Each cloud of rows lies close to a flat space through zero, with a little noise off it, and is much wider in some directions of that space than in others. After each cloud: how many dimensions does that space have?
In the rows, zero is written as 128.

[[115 167 112 106  95 101 140  96 102 117  98 115 124  77 119 163 111 140
  174 161 160 126  65]
 [156 110 132 115 112 108 128 170 114 120 154 140 141 174 140 110 106 106
   93  96 102 159 127]
 [140 117 123 109 121 117 138 141 111 117 153 135 130 151 126 113 112 118
  110 107 117 157 117]
 [142 107 111 124 162 165 132 149 145 101 139 152 136 153 111  85 130 124
   95  83 111 146 156]
 [106 144 125 149 142 149 125  94 144 143 102 113 128  89 116 141 150 146
  149 153 150  89 136]
 [127 138 110 103 122 125 142 117 115 107 126 132 127 112 116 128 115 130
  139 124 139 144 100]
 [130 123 135 124 122 118 129 126 119 134 142 124 125 134 133 130 129 125
  129 130 124 135 124]
 [123 132 127 124 132 138 120 135 142 101 106 147 102 115 149 133 126 142
  153 133 125 129 136]
 [166 104 137 131 111 110 119 187 120 131 150 133 159 199 138 104 101  95
   65  81  89 149 139]
 [128 143 133  99  80  72 143 109  82 136 138 111 120 110 134 161 104 123
  157 156 148 147  66]
 [116 125 135 131 151 155 114 132 158 100 109 155  85 111 159 129 141 150
  160 144 125 127 160]
 [162 101 132  94 109 103 132 177 105  98 166 154 122 181 153 103  94 104
   99  92  95 190 116]
 [140 120 124 143 141 145 119 151 145 131 125 134 144 148 122 111 130 120
   97 104 113 121 154]
 [153 108 143 106 110 104 123 172 115 110 155 151 111 175 168 117 106 114
  113 109  94 174 130]
 [ 95 153 127 132 114 109 146  57 103 172 131  89 128  71  98 162 147 143
  169 180 176  98  87]
 [133 140 112 104 111 111 144 121 104 111 124 128 131 116 121 132 106 127
  139 128 136 148  88]
 [157  99 138 115 113 106 127 171 110 126 162 138 139 184 143 109 108 100
   87  96  97 161 132]
 [135 119 130 145 134 135 123 138 137 142 133 119 143 148 119 121 136 118
  103 115 121 117 144]
 [102 165 117 111 110 113 138  81 112 117  99 117 108  61 123 166 126 155
  191 173 165 119  82]
 [166 100 144  90  91  78 140 167  83 125 187 140 128 186 152 107  94  97
   93 100  98 192 100]
 [142 113 128 142 131 128 126 153 131 142 141 124 155 166 121 110 122 107
   85 103 108 126 142]
 [128 142 122 128 114 115 132 121 117 139 119 114 141 118 121 144 125 123
  130 135 137 120 110]
 [136 127 119 117 130 133 129 146 133 104 121 143 125 133 132 117 117 129
  127 111 118 144 129]
 [125 130 146 115 110 104 124 129 119 121 129 138  92 122 166 147 123 134
  163 156 131 140 123]
 [128 118 131 136 139 135 130 125 131 141 144 126 135 140 117 116 136 122
  113 119 125 124 140]
 [125 124 127 135 156 161 116 139 158 107 111 148 112 124 135 118 140 141
  133 121 122 122 160]
 [120 123 140 136 139 141 118 129 148 124 119 137 107 121 147 133 139 140
  146 145 127 120 150]]
 : 5

[[123 133 112 158 145 147 114 128 172 154 130 111 104 141 117 118 102 146
  144 132 116 160 122]
 [114 115 153 140 118 137 130 129 130 116  99 135 120 134 116 144 119 117
  130 148 108 137 141]
 [128 130 130 124 130 125 120 141 150 123 117 137 131 130 111 119 114 131
  125 135 139 147 118]
 [162 119 136 145 134 109 145 128 171 125 123 115 111 113 135 136  98 131
  126 124 102 131 113]
 [118 144 101 126 145 132  99 143 167 158 135 126 117 144 103  98 117 157
  130 131 160 170 110]
 [123 137 102 122 129 130 117 113 118 118 135 156 155 136 127 114 147 143
  137 124 147  79 136]
 [101 140 110 120 131 135 109 122 107 142 133 137 124 144 120 119 152 144
  126 132 148 124 142]
 [109 121 163  96 112 116 130 153 106 117 101 139 124 124 105 135 132 111
  102 149 146 170 126]
 [145 121 137 130 130  96 130 127 162 117  99 146 108 126 115 138 115 148
  113 139 120 121 123]
 [165 128 112 139 136 110 146 107 128 128 156 110 124 112 168 136 132 133
  132 102 107  86 124]
 [119 132 115 155 140 131 109 116 165 141 113 133 104 147 113 128 117 155
  137 141 116 131 138]
 [172 136 105 125 144  92 129 137 182 134 139 125 118 113 129 112 107 153
  117 110 143 128  94]
 [126 147  80 135 147 124 109 107 124 157 158 123 114 140 143 117 155 162
  134 110 136 101 137]
 [117 130 121 136 131 145 124 118 120 134 136 125 132 136 133 128 134 128
  139 126 125 119 138]
 [128 122 149 125 127 116 126 152 164 129 105 125 107 126 104 131 102 128
  114 144 129 180 115]
 [131 138  95 160 148 136 113 108 160 150 139 119 110 142 129 120 122 157
  146 122 116 114 134]
 [131 126 144 129 131 121 121 152 178 128 102 134 113 131  96 120  95 135
  120 146 134 178 107]
 [157 135 109 120 136 101 130 127 147 127 140 134 129 118 132 119 127 145
  117 111 144 109 112]
 [182 120 143 140 141  94 143 152 217 118 110 122 111 106 114 123  68 138
  118 128 119 160  81]
 [115 154  65 132 145 149 107  95  88 160 184 117 141 143 154 107 173 152
  148 100 146  77 144]
 [137 136 111 130 135 117 124 121 140 130 134 133 126 128 128 120 129 145
  127 123 136 114 122]
 [158 123 127 143 135 116 137 130 164 124 128 121 124 118 131 129 103 131
  129 121 114 127 110]
 [118 104 181 125 107 133 141 145 135  91  81 147 142 125 105 142 103  99
  124 157 114 147 131]
 [133 119 143 136 124 134 130 139 154 111 108 139 144 127 111 125 100 118
  134 140 126 137 118]
 [139 110 165 115 110 107 151 132 108  96 105 138 133 113 135 150 131 109
  109 136 113 111 132]
 [152 119 151 114 118 120 154 142 119 110 132 115 146 105 141 134 116  97
  122 117 125 135 111]
 [116 153  85 101 140 128 115 123  79 170 183 106 121 132 149 112 174 141
  118 101 162 132 134]]
 : 6

[[133 148 111 137 126 159 144 145 127 162 121 125 107 145 116 134 157 125
  118 133 126 151 127]
 [127  77 149  98 130 108 104 102 110 109 131 119 150 102 144 119  71 139
  149 121 150  99 129]
 [107 113 126 141 142 136  91 124 126  96 157 125 128 145 142 117  95 108
  144 124 138 114 137]
 [153 143 129  74 116  93 131 167 168 105 129 117 118 125 134 154 153 146
   96 147 154 148 113]
 [132 175 139 185 145 153 157 123 103 127 117 182 153 132 116 139 162  96
  135 124  93 151 140]
 [159 134 105  77 130  73 104  80 131 115 127 142 148  47 128 156 115 142
  114  80 102 121 140]
 [133 151 151 160 133 150 149 154  80 111 122 151 125 150 127 123 114  98
  125 122 152 144 142]
 [115 118 119 158 163 146 148 106 128 169 111  77  94 140 156 132 128 157
  134 123 111 152 131]
 [ 89  90 136 140 119 138 105 119 144 137 147 113 117 160 118  98 113 133
  146 158 137 100 119]
 [141  98 142 147 131  84 118  62 128  90 185  50  56 154 161 115  43 114
  181 142 175 101 121]
 [ 95 129 137 197 115 171 114  83  77 150 152 165 116 154  79 105 121  79
  150 130 116 109 148]
 [109  64 128 141 150 177 114 100 139 155 127  82 152 139 163 137 125 135
  175 139 113 125 119]
 [161 132 146  49  94  81 135 155 116 118 106 154 152  86 108 127 120 153
  100 126 156 112 120]
 [151 113 134  82 122  73 117 114 127  96 130 141 136  76 130 140  90 138
  108 105 152 124 134]
 [141 106 132 101 113  83 135 102 152 128 124  97 129 103 134 128 120 154
  133 133 124 107 112]
 [135 104 134 116 142 168 164 178 165 153  86 125 187 135 161 134 168 155
  152 160 118 146  99]
 [ 88  93 133 195 155 186 111 112 129 128 152 128 126 169 142 129 121  93
  156 144 130 145 137]
 [137 103 133  87 118  86 104  97 127 105 123 171 182  60 118 129 102 135
  128 101 118  99 134]
 [144 155  92 118 121 113 151 139 142 159 114 103  85 115 123 134 148 148
   93 108 121 148 128]
 [104  88 113 181 125 194 158 134 145 171 101 112 176 145 145 103 156 121
  173 136  81 109 110]
 [129 131 120  98 105 146 121 167 115 143 118 167 148 125 102 100 123 129
  126 132 146 111 125]
 [153 143 121 106 127 119 136 134 115 124 113 159 157  93 126 132 126 130
  129 109 122 127 130]
 [102  84 146 118 130 101  85  85 132 111 164  70  89 146 141 122  81 140
  142 141 151 100 128]
 [157 182 116 207 124 182 163 102  78 146 148 133  96 161 113 138 144  57
  164 119 115 146 140]
 [106 107 127 182 134 158 122  98 127 130 150 101 118 158 138 123 124 100
  159 133 113 118 130]
 [ 98  92 107 114 141 160 106 148 182 160 130 124 135 144 133 123 147 156
  136 161 128 137 113]
 [130 132 121  71  99  78 113 125 112 130 107 144 134  72  97 127 124 155
   72  88 119 109 141]]
 : 12

[[ 95 128 113 110 102  99 171 148 117 169 108 147 123 177 119 151 106  91
  117  93 116 169 122]
 [160 137 135 110 166 148  92 104 134  87 142 116 136  66 134 106 140 156
   95 151 119  55 164]
 [ 93 168 112 129 143 111 140 125 117 119 123 133 124 153 135 145 127 109
  131 121 135 125 151]
 [150 136 166 124 111 116 155  96 118 120 137 119 112 128 155 149 131 102
  191 114 128 141 125]
 [134 122 111  79 161 116 137 104 121 123 142 141 147 118 122 144 152 132
  139 114 119 127 138]
 [104 137 127 149 114 120 139 147 121 141 120 133 117 143 135 131 118 118
  129 132 135 137 115]
 [143  99 140 116 139 140 109 125 124 130 130 139 121 100 129 128 133 156
   93 136 114  94 145]
 [104 133 102 146 148 136 100 150 131 130 126 137 132 112 121 109 129 151
   85 152 137 105 128]
 [128 121 129 107 140 122 127 114 116 135 130 143 118 112 136 142 131 131
  117 120 115 110 150]
 [ 99 140  93 137 138 123 120 125 125 155 124 144 133 138 120 128 131 124
  135 115 135 159 127]
 [110 134  95 111 170 129 104 109 121 132 134 147 142 116 121 138 149 146
  119 125 127 124 155]
 [ 71 181  80 181 112 115 140 169 145 134 119 109 149 183 110 105 113  96
  146 134 164 188  84]
 [175  82 193 104  85 124 162 106 115 139 122 129  98 139 145 162 122 114
  163  99 102 141 134]
 [151 128 145 156 113 153  95 114 140 120 118 113 123 135 121 117 125 133
  137 128 131 133 152]
 [109 126 105 137 140 129 119 148 132 135 132 134 137 121 122 116 132 143
  114 146 140 130 107]
 [124 152 100 170 125 139 101 122 151 135 130 112 150 144 110 100 133 124
  172 130 154 185 105]
 [160 143 161 138 119 132 131  91 129 107 135 109 119 128 145 135 133 113
  186 122 133 136 139]
 [130 155 110 127 134 135 115  98 140 117 119 113 147 167 103 132 133 115
  152 103 130 162 166]
 [120 165 101 134 159 134 103 112 137 105 136 119 145 113 125 112 139 131
  129 138 139 113 145]
 [195 103 167 116 113 146 116  95 136 125 137 114 121  84 138 115 129 132
  148 120 108 114 136]
 [160 156 137 132 139 147 104 102 145  86 132  97 141 108 126 104 130 127
  133 136 129 101 156]
 [100 110 113 154 117 131 122 170 129 154 114 140 126 144 114 120 120 145
   96 142 139 141 102]
 [193  57 169  91 129 148 100  94 117 154 138 154 101  42 146 126 133 165
   98 123  87  77 146]
 [149 125 146 151 104 132 133  97 132 137 130 116 128 160 128 141 138 115
  217 109 142 195 113]
 [111 134 119 139 107 124 143 156 136 135 113 121 133 169 109 125 110 114
  114 120 131 153 121]
 [ 93 161  85 147 143 128 121 161 145 112 127 115 157 148 106 102 124 130
  106 149 150 135 112]
 [128 106 120 103 172 132 103  98 111 135 142 161 123  87 140 148 158 163
  122 133 121  98 153]]
 : 8

[[124 114 113 128 149 171 140 121  74 119  86 133 137 159 131 126 172 102
  128 137  68 100 101]
 [117 122 128 123 155 149 138 125  85 136 122 141 143 151 144 127 149 105
  140 128 110 112 121]
 [121 104 129 140 124 130 112 155 106 146  82 121 124 138 142 142 158 140
  117 120 118 117 130]
 [119 130 139 124 147 129 132 130 110 139 141 138 136 135 147 124 126 116
  141 124 139 125 134]
 [121 126 116 129 133 144 132 135  93 128 110 129 139 141 139 132 157 115
  125 122  98 115 124]
 [132 139 122 130 101 108 122 134 161 120 146 117 120 109 114 132 112 146
  118 122 139 143 141]
 [125 150 137 118 135 108 135 115 148 125 185 134 137 112 129 120  92 122
  141 127 161 140 144]
 [126 124 104 120 143 171 147 113  72 112 105 133 143 154 128 124 168  95
  129 134  65 105 104]
 [112 123 133 114 194 172 155 104  49 136 124 157 152 173 153 111 149  76
  162 141  99  99 104]
 [135 139 128 122 117 118 132 112 157 114 151 125 121 114 111 124 105 133
  128 138 137 139 130]
 [131 117 104 132 109 145 127 139 107 121  88 114 124 135 121 138 166 126
  102 123  81 115 121]
 [137 158 113 117  87  98 127 121 186 101 181 111 121  92 101 131  94 146
  111 120 141 156 149]
 [126 128 134 124 149 142 140 111 115 127 135 142 132 139 132 118 122 112
  144 138 130 121 114]
 [122 115 152 134 163 136 131 120 107 149 119 148 129 145 145 122 125 119
  152 141 147 119 117]
 [126 147 114 125  91  97 119 146 160 118 164 109 130  99 123 141 113 144
  107 105 139 148 160]
 [140 146  99 122  84 118 128 125 167  98 143 102 118 104  97 134 124 141
   98 122 105 143 134]
 [127 138 110 119 136 144 143 117 104 114 140 133 141 138 125 126 143 107
  126 126  96 121 125]
 [147 138 115 129  81 106 116 132 186 109 137 104 110  99  97 139 112 158
  102 123 130 150 136]
 [118 125 127 124 149 140 132 130  94 136 123 138 141 143 144 127 146 110
  135 126 113 116 126]
 [122 149 107 111 119 121 135 130 127 114 165 120 142 121 127 132 129 116
  119 113 116 137 146]
 [122 103 134 139 155 156 128 135  83 145  78 137 131 159 146 125 160 118
  135 136 107 106 108]
 [116 129 160 122 185 130 140 110  97 151 157 162 142 147 157 111 105 101
  170 138 166 120 125]
 [127 138 142 121 146 124 137 111 134 128 162 144 134 124 130 118 103 118
  149 134 152 132 129]
 [139 109 109 141  95 140 118 140 134 119  74 106 112 128 112 139 157 145
  101 127  91 121 115]
 [122 113 149 133 171 151 138 113  94 146 106 152 133 154 143 114 133 108
  154 145 127 111 104]
 [135 120 120 136 103 120 116 141 143 124 108 113 118 122 119 140 139 146
  112 123 119 131 130]
 [116  94 145 134 188 175 140 123  44 154  71 157 142 180 161 117 171  94
  157 144 100  90  93]]
 : 4
